The rows come from 4 hidden closed curves, with some noise, and rows from the same curve form a group. Each curve winds through 8 dimensions. The rows are also pushed far along 5 directions, which tell nothing about the answers.
Known rows, each followed by its group:
[ -5 -11 -17   7  -7   8  -3  -4 -14  -6 -11  14   8  -9  -5  -4 -18  14]	(0)
[-14  -3   6  -7   5  -1  -1   6  14  17  -6  -4  -3  -2   3 -11  -1 -12]	(2)
[-22   0  18   6  -9  19  -4   7  16   9  -4  -6 -12   9  17 -17  -4   0]	(2)
[ -2   6   1  -3   0  -5   2  -5  -1  -6   4  -1   8   6 -11  10   1   5]	(2)
[  1 -20 -21   1  -1 -10   0 -12  -9  -2  -9  12  19 -20 -21   8 -18  19]	(3)
[ -9   6  -2  10 -16  19  -2   0 -10 -15  -9  -4   1   6   7  -3 -11  17]	(2)
[  4  28   0   1  -3  20   5  13  -7  -9  -1 -13 -16  11   9   7  18   3]	(2)
[-13  -4  -2  -1  -5  14   1   5  10   5  -6  -6   0   5   6 -12  -4  10]	(1)
[-11   0 -11 -14   9  -5   3   3   7   9  -9   2  12   3 -10  -7  -6  -3]	(3)
[ -6  10  11  -3   0  14  -7  -1   2   3   3 -10 -12   2  20   4   5  -5]	(1)
[-13 -17   0  -3   5  -9   0  -5   1  -3  -4  -1   4  -7 -17   0  -4  -2]	(2)
[ 26   7   1   6 -12  -5  -3   6   3   4  10  13  16   1  13 -13   0 -10]	(3)
[ -3 -20  -5 -15  22 -26   8  -3   3   8   2  -2  -3 -14 -26   2  11 -17]	(2)
[11 -4  1  3 -3 -1  0 -1  3 -8  6  7  9 -2 -2 -5  1 -4]	(3)
[ 26   8   0  17 -12   5  -3   4  -5 -15  11   9   1   0   8  -5   9  -8]	(0)
[ -6 -16   6  -1   3  -3   1  -2   1   7   1  -9  -9 -14   0   3   1  -5]	(3)
[ -2  -2  -5  -1  -3   4  -4  -1   1  -6  -5 -12  -1  -3   4  -1   0   4]	(1)
[-15 -10  19   0  -9   0  -2   1   3  10  -2 -21  -9  -2  14   6  -4  -1]	(3)
[  1 -20  12   4  -5  -1  -2  -8  11   0   2  -5  -2  -7  13 -11  -3  -2]	(3)
[  3  -8 -21   1  -4  -9  -4  -1  -7  -7  -9   9  18  -6 -13  -5 -12   6]	(1)
[ 17  -5 -10   2 -11  -1  -6   8 -11 -10  -4   9  12  -8   3  -7   5 -10]	(0)
[-19   6  -9  -7  13  -9   5  -9  -9  -3  -6  -6  -5   8 -19  13  -6  10]	(2)
[ -3 -10  12   0  -1  -3   7   5   7   3  -3  -3   1  -3  -2  -6   2  -8]	(2)
[  3  10   5   7 -13   6  -7   7  -7  -9  -8  -7   4   4  12   4  -4  -1]	(1)
[  2 -11   4   1   2 -12  -2 -10  -4   9  17  -3 -14  -4   5   6   6  -5]	(3)
[ 10   9  -1 -14   6   1   4  12   1   7  -3   8   0   5  -1  -3  15  -4]	(0)
[10 10 11  3  0 14  2 11  5 -9 -1 -5 -8 -3  8  0 14 -8]	(0)
[-13 -13   4 -12   5   7   4   5  10  10 -10  -3  -2  -3   2 -11   2  -3]	(0)
[ 16  -1  -9  10 -15  -2  -6   7 -20  -3  11   9   1  -6   2   0   4  -7]	(0)
[ -5   1 -10   0   9  -1   2  -8   7   7   2   4  -7   1  -6   0  -2  11]	(3)
[  1  11   4   3  -6   5   2   2  -2   3  -3   0  11   2   4   6 -11   5]	(3)
[ -9  -4  17  -7   2  -3   7   2  13  18   6 -11  -1   3   5   1   1  -3]	(3)
[ 11 -18   4   5 -10  -7  -5 -10 -15 -10  19 -19 -14 -11   6  20  16   1]	(1)
[  8  -4 -15 -12  15 -17  12   8   2  12  -4   9   2  -7 -15 -11   9 -14]	(2)
[ -9  25  -5 -14   9   5  -1  -2  -9 -16 -13 -18  18   0 -15  31 -10   9]	(3)
[ 8  2 17  2 -3  0  7  1 12  8 14 -5 -6  6 11 -5 10 -5]	(2)
[ -4  -4  11   5  -7  10  -6 -13  -2 -11   5  -3   3  -4   4  12  -8  12]	(1)
[ 20  11   0  11  -9  13   1  12   5   4   3   8  -3  -2  18 -16   5  -6]	(3)
[ -4  -2 -10   3  -2   0   7   3  10   8 -13   9  13   6  -4 -15 -17  13]	(1)
[  1   4   5 -16   7  -7  -2   1   7   3  -3  -5   6   6   1   1   7  -7]	(0)
[ -4  -7  12  -1  -8   4  -4  -6  -6  -3   2 -15  -3  -3  10  15  -1   4]	(1)
[  8   1  14  18 -12   5  -2   1  -6  -1  12   1 -17   1  15  -1   5  -4]	(2)
[ -7   4  -2   0   1   2  -8   0  -7 -12  -1  -4  -5   0  -6   9   4  -2]	(1)
[ 6 12  1  1  0  1 -9 -2 -2 -2  5  4  4 -4  2  5 -2 -2]	(1)
[-22  -8 -19  -5  13  -3   0 -16  -4 -14 -18  10  14  -3 -31  11 -19  18]	(2)
[ 6 11 -6  2  3 -8  0  8 -1  3 -4  6 -1  7  0 -5  1 -7]	(1)
[  9   6  10 -10   9  -3   5   1  11  13  11  -7  -3  -4   5   8  13 -10]	(1)
[ 19  -7   3   8  -8   5   0  12  -6  -4   3   7  -8  -9   8  -8  14 -13]	(0)
[-24   2  -8 -24  25 -11   7   5   6   6 -26   8   8  12 -27   0  -4   1]	(0)
[ -5  -8  -1   6 -13  10  -1   3  -4  -5   1  -1  -3   0   4 -10   1   4]	(2)
[ 10  20 -16  -1  12   0   3  14  -2  -6  -9   6  -1  -2 -11  -2  10 -14]	(0)
[  6 -10  -8   1   5 -10  -2 -11 -13  -9  15   6  -2  -8 -19  16   8   3]	(0)
[  5   0  -5  10  -6  10  -1  -1   1   2  -3   8   1  -5   9  -8 -10   9]	(3)
[  6  18   2 -10   8   1   0  12  10   2  -6   6   4   9  -1  -9   8  -8]	(0)
[  1  17   3  -1 -10  25 -10  -1  -2 -10   5 -12 -12  11  25   2  11   9]	(0)
[ 17 -10  13   6 -12  -2  -5   2  -1   7  11   6  -2  -6  20  -8   6 -16]	(1)
[-11   1  -1  -1  -6  11  -5  -5  10  -7  -3 -13  -1  12   9  -7  -2  14]	(1)
[ -2  -6  -8  -7  -6   0  -8  -8 -15  -6  -2   3   5   3   0   8  -3  11]	(0)
[-13 -14   4 -15  28 -24  13   5  17  10  -7  -1  -4  -2 -29  -2  11 -19]	(3)
[ 12  35   0  -5   3  14   3   8   3  -5  -2 -10   2   0   4  13   9   2]	(2)

New rows, each followed by its group:
[-10   5  19  -5   3   6  -3  -8   5   1   7  -7   0   1   1  18  -2   3]	(1)
[10  3 -9  0  0 -3  4 11 -5  0  4  7 -5  1 -6 -9 15 -9]	(2)
[  1   9   1  -3   5   9   4   8  16   0 -18  -4   2  -1   4  -9   0   1]	(3)
[ 11  29 -21  -9  10   5  -2  12   0  -9 -16  17  11  12  -9  -8   6  -1]	(0)
[ 12 -10   0  -3   4 -12   3   2   0  -5  -7  -4   1 -14  -9   8  11  -8]	(3)
[-12  -9  -4   1 -10   9   4   4  -3   5  -1  -1  -3   4   3 -12  -4   8]	(2)
[11 10  3 -3  1 -1 -5  1  8  1  1  7 10  1  6 -6  0 -9]	(1)
[ 12  -4   9   6   3  -7   1  -3   1  -5   6  13   8  -9 -10   6  -1  -7]	(1)
[  8   1  -9  -2  14 -14   2  -4   2   0   0   6   3 -12 -18   7   2  -2]	(3)
[ 20 -16  11  17 -34  -2 -11  -2 -16  -2  16  -2   3 -10  29  -8  -3  -5]	(2)
[ 28   8   8   6  -7   1  -6   6  -7   1  15   8  -5  -7  17   1  15 -19]	(1)
[  8   2 -16   8  -8   0  -8  -7 -15 -10  -5   1  -1 -11  -5  17  -4  17]	(3)
[ -5  -9  -7 -11   0  -2  -4   5  -1  -4 -12   5  12  -1  -8  -9   0  -3]	(0)
[-15   6  10   7 -15  20  -3  -1   5  -6  -6 -10   6  10  15  -4 -13  10]	(0)
[ 1 -3  0 -6 -7 -1  5 10 -2  5 -2 -6  5 -3  2 -9  3 -6]	(2)
[ -8  20   4  -7   6   4   3  13   9  -5 -19 -18  -1  12   2   3   2  -3]	(1)
[ 19   8 -22  14  -5  -6   0   2 -10  -3  -3  26  27 -11 -13  -5 -20   1]	(0)
[10 -1 -9 -3  5 -4 -4 -9 -5 -5  6  9  1 -2 -4  3  4  4]	(0)
[ -2  19   2   1  -1  18  -4  12  10 -13 -15 -12  -2   7  15 -12   5 -10]	(0)
[-10  -8  14  -6   3   5   3   6  16   2 -12 -22 -14  -1  13  -4  11  -6]	(3)
[ -1 -11   0   8 -14   7  -2   1  -7  -7   4   1  -2  -4   2  -7   2   2]	(2)
[-18  19  16 -26  27  -9  15  12  21   6 -18 -26   0   8 -12   9  12 -16]	(2)
[ -3  -8 -11  -5  10 -11   2   8   7  12 -11   9   1  -4  -9 -16   0  -9]	(3)
[ 6  4 10 -5  2 -7 10  4  6  7  2 -5  5  3  1  1  5 -8]	(2)
[ -9  -6  -1   1  -4  -7   2  -5 -10  -5   6  -5  -2   3 -10   2  -2   6]	(2)
[  7  -5  12   5   9 -12   1  -5   4  -6  16  -6 -12  -4  -7   8  15 -17]	(0)
[ 25   6  -3  -1  -4   0  -3   0  -2   2  15   1   2 -16   7   8  14  -9]	(2)
[ -3   3  -3   2  -4  12  -2  -3   5  -8 -14  -6   6  -3   6   0 -10  13]	(3)
[-21 -22   0   1 -11  -4  -4  -8   0   7 -11   1  10   0   8 -18 -25   5]	(2)
[  0   4  -6   9 -13  -3  -9  -9 -21  -6   4   2   9  -5  -2  16 -15  12]	(2)
[  0 -12  11   1   2 -10   1   6  14  12  -7  15   4   7   6 -26  -6 -14]	(0)
[  5   3 -16   2 -15  14   0  13  -2   6 -10   9   1   4  18 -31  -3  -1]	(2)
[ -3   7 -11  -4  -2  -1  -6  -5 -15 -19  -3 -15   8  -4 -13  24  -1  13]	(1)
[-14   1  -3  -6  25 -13   8  -8   5  -1  -8  -8   4  -9 -22  14 -10  -5]	(0)
[  8  -8  -1  -1   4   1   6   6   3   0  -1   1  -7 -10  -2  -8  11 -10]	(2)
[ -3  -7  17 -12   4 -10  -2   8  16  12  -2  -3  -4  10  12 -20  11 -21]	(0)
[ -2  -2   0   4  -2   4   2  -5  -9  -9   7  -8 -17  -1   1   4   8   5]	(2)
[ 15  15 -10   5 -10  19   2  19   2   2 -12   5  -1   0  14 -11   7   3]	(3)
[ -1   9  -1  -5  12  -1  -2   0   1 -18  -7 -11   0  -3 -10   9   8  -9]	(0)
[ -3 -15  12  -5  -4  -1  -2 -12   8   8   7  -5   2   0  14  -5  -4   2]	(0)
[ -4   6  -5 -14   3  -1  -5  -6 -19  -8   1  -3   0   1 -15  27   6  16]	(0)
[-2 16 -4  3  4 13 -4  2  0 -8 -6  1 -5 -1 -2  7  1  2]	(2)
[-38  22   2 -17   8  15  -3  -2   2 -13 -14 -32   2  17  -9  23  -3  13]	(0)
[ -4 -17   4  -3   2 -10  -1  -6   4  10  -3   9   6  -5   1  -7 -10  -7]	(1)
[-13   7   4   4  -2   9  -1   5   3   1  -5   2   0   4  -4  -1  -5   3]	(2)
[  8  29  -1  -4   8  -1   9  16  -1  -5  -3  -6 -10  13  -4   2  19 -11]	(2)
[ 21   2  -2   5 -23   7  -5   7 -15  -1  -1  17  18   0  14  -4  -6   7]	(0)
[ -9  12 -11  -9   7   3  -3 -11  -2 -19 -13 -17   2   2 -13  27   1  21]	(3)
[ -1   0   8   9  -6  -2  -1   4   3   1   3  -2   3   2   5  -6  -5 -11]	(0)
[  7  -4  -3   6  -8   2  -4  -7 -21  -5   5  14  -1  -3  -3  13  -5  15]	(0)
[ -3  -9  -6  -5   5  -2   6  -3  -4   1  -1  -6  -7 -10  -6   2   4   1]	(2)
[ 20 -11  -2   7  -4  -7  -3  -9 -16  -8  16   9  -7  -9  -1  11  11  -1]	(0)
[ -1 -10   4 -18  17 -21   4 -10   8   8   2  -1   8  -3 -13   7   2  -6]	(0)
[20 -1  2  6 -5  2 -1  4 -6 -2  7 12 -8  0  9 -4 12 -5]	(0)
[-6 -3  1 -2  6 -1  3  5  3 10  6  3 -7  1 -5 -6  6 -5]	(0)
[ -7   7   6  -4  10   1   1   4   6   5  -2  -8 -16   1   1   2  11 -11]	(2)
[ -9  -8 -13  -4   3  -7  -3  -5  -3  -6 -10  -3  10  -4 -14   1 -10   9]	(1)
